All groups share one centre, and each spreads out both ways along 9 directions, with some noise.
Some rows, each with its group after it:
[ 62  -5  19 -26  23 -15 -20   7  -5 -15 -10   1  17   1  -4   3] : k696
[ 12  26 -17   3  -3 -44 -17 -12  36  20 -12  13  20 -22 -11   7] : k601
[  1  20  10  14 -11  -9 -10 -20  -1 -30  -4 -22 -36   2   8 -17] : k696
[ 26 -42 -12 -15  75 -56 -31 -30  -8 -14  21 -29  29 -16  -7   7] : k887
[ 14  11  18  20   8  24  12   6  -1 -11  -8   5  36   8   1 -10] : k330
[-29  -1  -2 -15  -1 -12 -10 -27   7   5   2  -7 -50 -11  -3 -12] : k696
[-19   2  -8  14  19  -6 -12 -50 -11 -22 -16  11 -40  26 -19 -38] : k330
[ -7 -27  26   5  26  22   3 -20 -31  10  37 -18   2 -28   8   3] : k330
[  5  16   8  18  10  14   2   1   8  -6 -19  15  25   6  -2 -18] : k330
[-23   5  35 -16  15   8  -9 -32   3   7  24 -12   5 -34  -5  -2] : k330
[ 10 -22   8  -7  11  -1   6 -24 -16  10  20   5  -4 -11 -15   7] : k601
[ 39   9 -23  38  41  -7  26  -7   4  11  -6   1  -1  -2  -2   8] : k330
[ 17  15  16 -10  23  -1  -7  23  30  14 -23  -8  24 -23  25 -10] : k696
[-37  25  34 -20  -2  10 -16 -29  26  11   1  12  13 -29 -17 -13] : k330
[ 10 -10  13  27 -20   1  -6   2 -39 -24  25 -32 -40 -15  31  -1] : k696
[ 12  11 -21  35  23 -25   1  -3   7 -12   7 -27  25   2  13   7] : k887
[  1  18   6 -24  24  -5  15 -19  38  26  -2   1  -5 -28 -16  10] : k330
[ 13 -11  19  11 -21 -22 -35 -58 -37 -17  20  40  22  -6 -40  -7] : k601
[-45 -42  27  18   3  39  18 -35 -34  -9  23 -13   2   7  10 -31] : k601
[-20 -10  11 -25  32  63  61  45  26  34  -5 -23 -12 -12  24   9] : k601
[-21 -55 -33 -31  17 -26   1  42  19  17   5 -31  25  -7  26  18] : k887
[-32 -13  -6 -37  68   7   6 -13  41  21 -25  -9  30  27  -6 -23] : k696
[-17  -5  16 -24  40  15  -3   4  27  12 -24   1  32   4   7 -26] : k696
[-55  35  -5  -5  51 -28 -32 -55  48   8 -35 -20 -45 -10  10 -52] : k330
[ 10   0 -26 -11 -16  -1  33  27  12  -4   4 -10 -12  23  -5  28] : k601
[-17  -7  29 -33  23  49  50  -9  26 -15 -20 -20 -20  29   0 -25] : k696
[  2 -25   7  28 -26 -22  16 -72  -5  -8  17  20  41   5 -26  -9] : k601
[  4 -28  19 -24 -11  21  -5   7 -35  56  25  24 -42 -50   3  18] : k887
[-14 -30  41 -49  27  41  18  -7   7  16  -7  12   7 -13 -10 -15] : k887
[  7  -1  -3 -16  32  -1  16   4  24  -9 -19 -40 -24  23  23 -13] : k887
[-46 -27 -13 -23 -47 -21 -17   0  14  45   2  34   5 -32  -3   2] : k601
[-10   8  -3  39 -28   4  11 -29 -26 -33  24  -8 -24  15 -10   1] : k696
[-44  -4  14 -10  19   1 -34 -32   3   2 -14   3 -23  -8   5 -41] : k330
[ 13  59 -10  60  15 -16  -3 -23  14 -18  -9 -22   3   6   7 -10] : k887
[ 40  16   5   6 -11 -19 -15 -14  -8   0  10  35  29 -18 -34  18] : k601
[ 50  -1   9 -26 -15  -7  16 -23 -13 -14  13  21 -21   3 -46  26] : k696
[-23 -17  30  24  47  34  26 -43 -11  21  20 -16   4 -32  10 -21] : k601
[  4  24   9  43  20  13 -11 -14  -6 -20 -25  14  27  11   2 -37] : k330
[-60  31  18  11   0  25   7 -52  20  -2  -7  17 -12  -3 -26 -34] : k696
[-25  22   7  53 -12  30  20  -4   0 -15   7   4  50   2  -1  -7] : k887
[-73 -29  11  31   6  23 -19 -17 -29  -9  19 -21   9  -4  26 -37] : k887
[ 10   9  30   5  -1  29   3   4  -8  21   4  33  40 -34 -13   2] : k887
[ 13   0   0  26 -14 -27 -29 -26 -23 -18  13  13  24   0 -11  -4] : k601
[ 14   3  25  -7   5  28   8 -29 -34  -5   4 -10 -82  17   4 -15] : k887

New rows. What belongs after each?
[-65 -42   6 -26  20  24  28 -14  25  14  13  16  65 -23 -31  -2] : k887
[  6 -10   4 -23  15  38  38  21  25  14 -37  23   7  15  -7 -16] : k330
[-41  21 -24  14 -13  15  37  24  40 -11 -19 -31  -2  34  24  -7] : k601
[-12   6  13 -50 -10  13  19   1  39  -6 -20   3  -2  19 -17  -6] : k330
[  5   0  17 -50   8  -7 -15   0  24  16 -21  11 -20 -18  -7  -9] : k696
[ 27  -2  -6   3  26  -8  -3   1  -3 -21  -5  -7  41  34  -5   0] : k696
[  4  26  -8  22  36  -1   3 -26  23  41 -29  47  -5 -35 -23 -17] : k330
[-13   3  29 -32 -14  -8 -32  26  15  -9  11 -35  43 -15  29   5] : k330
[-14 -45  13 -12  50  31  40 -14  -4   4  22 -25  16  -7   0   0] : k887
[-12  13  21 -34   5   5  -1  -8  28  25   1   7  10 -32 -12   5] : k330
[ 21 -33 -21 -30  58 -19 -28   4   4  16 -62  25 -44  20   7 -46] : k330
[-30 -11  -8 -17  -7 -10  -9   4  20 -13 -10   2  30  15  -6  -9] : k887
[ -6  15 -22 -20   8 -10 -35  56   0  33   4   2 -30 -37  14  28] : k601
[-47  26  18  19  -1  -7 -50 -13   7 -30 -16 -21  22   9  27 -47] : k330
[ 33 -22 -17 -23  17 -18  10  21   5   9   0 -14  -6   4   7  22] : k330
[-18 -17 -20   0 -14   6  10   9  -7   9  11  25  41  23 -23  17] : k696
[-37  25  12  11  31  -6 -16 -46  18 -16  -2 -32 -13  -1  10 -33] : k330
[-20  15  36  -6  46  24  -6 -52   8   0 -12   6  -6 -13 -14 -40] : k330
[-17 -36 -32 -31  17   5  26  12  13 -23 -11 -13  35  88 -14   4] : k696
[ -3   3 -10  19  -2  -6   6   3   7 -23  -8 -24  16  27  16  -9] : k601
[-37   7 -12   8  19  11  17 -17   5  16  15 -15 -42 -12  -1   3] : k601
[  7   1  15 -21 -24   3 -20 -14 -16   5   6  41  -7 -11 -31   3] : k887
[ 12 -19   1 -47 -14 -19   3  -7  -3 -25  21 -25 -20  25 -15  25] : k330
[-22  12  18  19  58  10 -13 -13  18  23 -12 -20  10 -36  32 -33] : k330
[ 24  18   1  29   5   4  31 -30  -9   5  37   2  14 -22 -27  33] : k330
[-48   2  24 -33  28  59   1  50  13  16 -17 -16 -19  -9  32 -23] : k601
[ 31  -6  17  -9   6  -7 -21  16  -9 -11  -6 -12   5 -12  18  -3] : k696
[ -8 -22  18 -20  22  14  -2   7  -2  -9 -10 -30 -17   5  29 -22] : k696
[ -9  36  -1 -35  11 -29 -35 -44  20  -6 -13  24 -47  -3 -45 -10] : k601
[  6 -34  17  30  15  -7  17 -53  -6  -2  13 -10  47  -3   6 -20] : k601
[ 21  16   7  -4   3  14  13  12  20  16 -16  30  31 -12 -15   4] : k330
[-49  -1 -28  29 -32 -12 -25   4 -17 -17  11 -16 -17  16  19  -7] : k601
[-26   1  11 -20 -21   1   0   2   9  -2  24 -23  10  -8   3  14] : k330
[  0  13  22  21  10  21 -11 -23 -29 -44   5  -4   1  28 -10 -23] : k601
[-42  -5  10  15  -6  45  19   1 -20 -33   6 -21 -15  37  11 -21] : k601
[-20  21 -21  -3  -3 -17 -19   9  10   3  -4  -4 -24  -2   2   4] : k601
[-30   1   3  40  28  22  29 -30  -5  10  25 -18   5 -19   4  -3] : k887
[-17  -5  -8 -10   4   3   0 -18   5 -14 -21   8 -26  28 -10 -26] : k330
[  3  -1 -23  28  -5 -41 -11 -28  -8  13  24   2   1 -21  -7  15] : k601
[ 35  -6   1  -3  12  -1  22   8  -2  -9  14 -21  15   6   1  23] : k330
[11 27 24 22 -5 56 50 15 11 12 -6  7 21 -2  3  2] : k887
[ 25  -4  48 -31  -7  45  58 -36 -12   2  53   7  17 -20 -56  42] : k330
[ 36  -3  46 -26   1  27  17 -20 -12   3  10  16 -32 -35 -21   5] : k696
[ 39   6  24  30  19 -15 -16 -43 -11 -32  -3   3  53   8 -11 -22] : k601
[-80  -9  -3  14  13  16 -14 -22 -13  32  24 -11 -44 -36  19 -16] : k601
[ 34 -20  21 -16  20   2   0 -14 -28 -11  26  -6   4  -3 -13  14] : k330
[-33  11 -12  37 -24   2   0  13   0 -27   5 -31  19  25  28  -7] : k330
[-12   4  13  -7  14  -3  -2 -21   9   9  15 -13  -2 -22  -2   3] : k330
[-13 -13  18  16  21  23   1   0 -12   2   9  -9  29 -14  16 -13] : k887
[-15 -11 -55  -8 -63 -44 -26  27  -1  31  -4  52 -18  -6 -20  27] : k330
[ 23 -42  18  -3  42   5 -25   0 -39  16  12   4   5 -27  14  -6] : k330
[-43  20   5   4   6  14 -22   2   5  -8 -10  -7 -13   5  11 -25] : k601
